The groups are shells around one centre, one inside the other: the same stretched ball of 5 dimensions in 10 sizes.
In the rows, 128 means zero.
Some rows, each with its group after it:
89,162,128,156,119,141,93,134,116,157,120,128,101,119,114,122  (0)
136,106,136,162,136,137,129,139,142,135,103,147,126,89,111,141  (4)
80,149,151,159,122,132,127,150,141,114,120,132,118,103,110,115  (2)
131,122,135,163,119,137,125,132,134,149,88,145,116,92,116,146  (6)
94,152,142,165,97,143,105,130,127,148,106,137,87,99,139,125  (9)
109,133,146,154,126,136,138,148,137,122,98,138,141,89,89,135  (0)
115,131,146,159,126,115,160,147,150,124,73,138,142,104,92,147  (4)
135,111,126,157,151,130,126,141,138,142,106,141,135,107,96,142  (7)
115,124,129,148,158,139,118,151,131,128,128,134,148,104,74,128  (9)
126,110,142,162,138,128,142,145,150,122,102,144,133,93,106,137  (9)
110,118,156,154,135,139,151,158,149,96,108,143,155,72,81,130  (9)
77,166,155,166,84,132,127,136,136,133,90,135,92,99,137,125  (2)
88,135,162,156,119,149,133,156,142,95,126,140,132,69,101,113  (5)
92,140,147,149,135,151,117,154,130,111,134,134,139,84,85,115  (5)
98,151,142,162,111,120,136,138,139,140,82,133,113,114,114,138  (8)
140,112,118,157,156,124,124,138,136,153,101,139,134,119,94,147  (2)
97,149,134,161,122,123,120,137,134,146,101,131,107,123,117,131  (0)
97,151,141,156,108,155,102,137,118,142,116,136,109,87,113,124  (3)
113,145,116,158,140,116,114,133,128,167,96,128,114,143,105,142  (4)
110,133,148,158,124,124,152,148,146,121,84,138,140,97,93,141  (8)
124,124,129,159,133,142,109,135,128,149,113,141,116,100,111,134  (3)
93,153,150,161,104,127,141,142,139,129,83,135,119,100,110,135  (8)
123,121,146,164,117,124,150,140,149,129,77,145,126,91,113,146  (5)
128,124,128,159,138,121,133,138,139,148,88,138,129,115,100,147  (7)
95,146,158,158,102,136,146,146,140,117,86,139,130,81,102,134  (1)
73,166,157,156,98,139,130,147,132,119,101,131,118,91,106,121  (9)
106,135,133,153,147,128,126,149,136,130,115,132,138,114,86,130  (7)
98,135,157,162,120,117,161,152,156,106,86,138,135,97,102,134  (5)
121,141,110,151,145,141,90,132,110,174,116,130,120,125,92,138  (4)
89,141,139,153,144,135,116,152,135,119,136,130,128,109,95,114  (6)
135,105,130,158,147,143,117,141,136,136,120,145,129,91,103,134  (4)
62,184,146,165,78,143,93,128,119,152,110,129,67,111,150,113  (6)
117,132,123,155,149,122,122,142,134,148,105,132,131,127,92,138  (3)
110,127,147,166,122,115,152,144,155,123,84,140,123,105,116,139  (6)
95,160,130,157,120,125,116,136,125,155,95,128,112,126,106,135  (2)
86,145,161,161,97,151,124,144,137,113,113,141,109,70,123,117  (1)
88,156,149,155,104,150,116,142,123,130,108,135,118,84,105,124  (8)
102,133,163,161,105,137,153,149,148,106,88,144,133,71,106,133  (1)
101,154,138,159,101,144,110,131,120,153,95,136,104,97,118,134  (8)
127,113,139,160,142,121,146,146,150,125,95,142,138,102,99,142  (3)
125,135,123,154,138,129,122,137,126,157,91,134,133,116,89,147  (1)
131,122,119,155,145,140,106,135,124,157,113,138,125,109,98,140  (3)
84,166,127,158,116,141,85,132,115,161,125,127,89,124,124,118  (2)
85,153,154,164,98,133,130,140,139,126,98,137,103,95,128,124  (0)
76,159,150,161,105,136,118,142,134,126,114,132,101,103,124,116  (0)
104,145,139,160,120,121,136,140,138,140,85,134,121,114,106,139  (7)
125,108,139,151,152,150,124,152,136,116,130,143,149,78,83,128  (5)
67,161,163,163,99,127,139,149,146,108,104,132,109,98,122,115  (6)
108,142,147,158,107,139,135,140,133,133,85,139,127,85,102,140  (1)
103,136,153,160,115,127,150,148,146,116,87,139,133,90,101,136  (7)

New rows, each followed by its group:
98,134,166,162,105,128,163,151,155,100,82,143,134,76,107,133  (6)
118,129,131,155,130,153,102,137,121,145,122,140,119,90,105,129  (2)
99,135,153,162,119,126,146,148,149,114,96,139,127,94,109,130  (0)
90,140,158,157,116,143,134,152,141,106,115,138,129,79,103,119  (0)
103,125,152,158,132,135,140,153,148,106,115,140,136,86,99,124  (7)
109,149,128,154,126,135,113,136,121,155,98,131,123,113,95,139  (2)
127,121,126,154,139,155,99,137,120,148,125,141,124,90,100,132  (6)
136,117,120,158,145,134,113,133,130,157,106,140,122,112,105,143  (2)
133,108,134,158,148,129,138,145,145,129,103,143,140,98,95,141  (7)
71,176,139,156,99,156,82,134,109,150,130,128,87,104,125,110  (1)
84,139,166,164,104,136,143,150,151,99,108,141,115,77,123,117  (4)
93,143,165,161,98,135,153,148,147,106,85,141,129,74,109,132  (5)
105,138,126,147,153,145,101,147,120,138,137,130,136,109,80,123  (6)
68,170,138,157,116,142,91,140,120,140,136,125,94,117,121,107  (6)
82,141,155,154,133,136,135,159,145,97,129,133,137,92,93,112  (4)
106,139,150,165,104,123,149,139,146,130,74,140,117,97,118,142  (1)
94,145,152,163,108,125,140,143,145,124,91,137,115,100,118,131  (0)
74,173,144,159,86,162,84,130,109,150,122,133,81,90,135,113  (4)
110,113,153,160,141,125,154,157,159,97,110,142,144,89,97,127  (4)
129,115,133,154,142,149,115,143,129,135,120,143,136,85,93,134  (2)
118,127,137,153,142,125,143,149,140,128,95,136,149,104,80,142  (8)
120,113,143,163,140,120,146,147,155,119,102,142,130,103,109,135  (4)
119,125,126,154,159,115,136,148,142,135,104,132,145,127,81,139  (6)
105,146,140,164,108,126,130,134,136,146,83,137,109,109,120,139  (7)
99,152,130,162,118,127,110,133,128,155,103,131,99,124,123,131  (0)
98,143,140,158,117,152,101,138,124,138,125,137,107,91,117,120  (7)
144,103,131,158,146,132,136,141,142,137,96,146,140,94,95,148  (9)
104,153,123,157,131,119,117,135,127,160,94,128,116,135,103,139  (5)
79,169,137,159,101,149,90,132,115,153,120,130,88,107,128,117  (7)
70,181,139,161,84,157,77,126,106,161,121,129,71,104,141,113  (4)
82,153,158,162,105,124,147,148,147,113,92,134,120,98,112,126  (2)
108,122,137,152,161,125,137,157,145,113,123,133,152,110,76,127  (4)
99,132,146,160,131,128,134,149,146,117,112,137,125,101,107,124  (7)
129,116,147,160,126,125,158,145,150,122,76,145,144,86,96,149  (5)
107,154,118,157,127,129,102,130,118,171,100,128,107,133,108,138  (9)
125,131,127,156,135,130,125,137,130,152,92,137,130,111,94,146  (7)
71,163,157,162,96,135,126,144,137,120,106,133,102,96,125,116  (7)
54,181,161,159,88,139,121,146,130,118,109,127,102,98,120,110  (6)
90,169,139,163,86,139,108,126,119,162,86,133,89,107,132,134  (5)
74,154,157,163,108,131,130,148,144,112,115,133,107,100,124,113  (5)
87,155,151,153,110,146,124,147,127,122,108,134,128,86,95,124  (9)
106,132,157,160,111,132,152,148,148,112,86,142,133,80,104,136  (8)
95,140,150,152,121,157,115,150,127,115,128,138,131,73,95,118  (1)
110,142,134,151,133,133,128,144,128,139,97,133,140,106,82,139  (5)
79,177,122,156,117,136,83,131,110,169,120,122,89,137,119,120  (4)
104,142,140,156,114,153,107,138,122,140,113,138,115,86,109,127  (7)
117,151,116,160,121,128,102,124,117,181,88,131,101,132,116,146  (4)
82,154,168,165,82,136,147,143,144,112,83,140,111,75,125,128  (4)
111,134,134,157,123,153,102,136,122,144,121,140,112,90,113,127  (8)
128,120,122,152,158,129,122,145,133,143,112,135,143,115,81,140  (7)
120,116,149,160,139,113,167,153,159,110,83,141,150,99,90,143  (6)
83,158,164,159,86,143,138,144,135,117,88,138,118,74,112,128  (4)
78,171,145,159,94,145,106,135,120,144,105,131,97,101,122,122  (0)
92,135,151,158,125,143,124,151,140,110,127,138,123,86,107,115  (8)
117,133,112,153,152,143,84,134,116,164,135,132,113,123,103,127  (4)
80,161,138,162,112,134,103,136,128,144,118,130,92,118,129,117  (8)
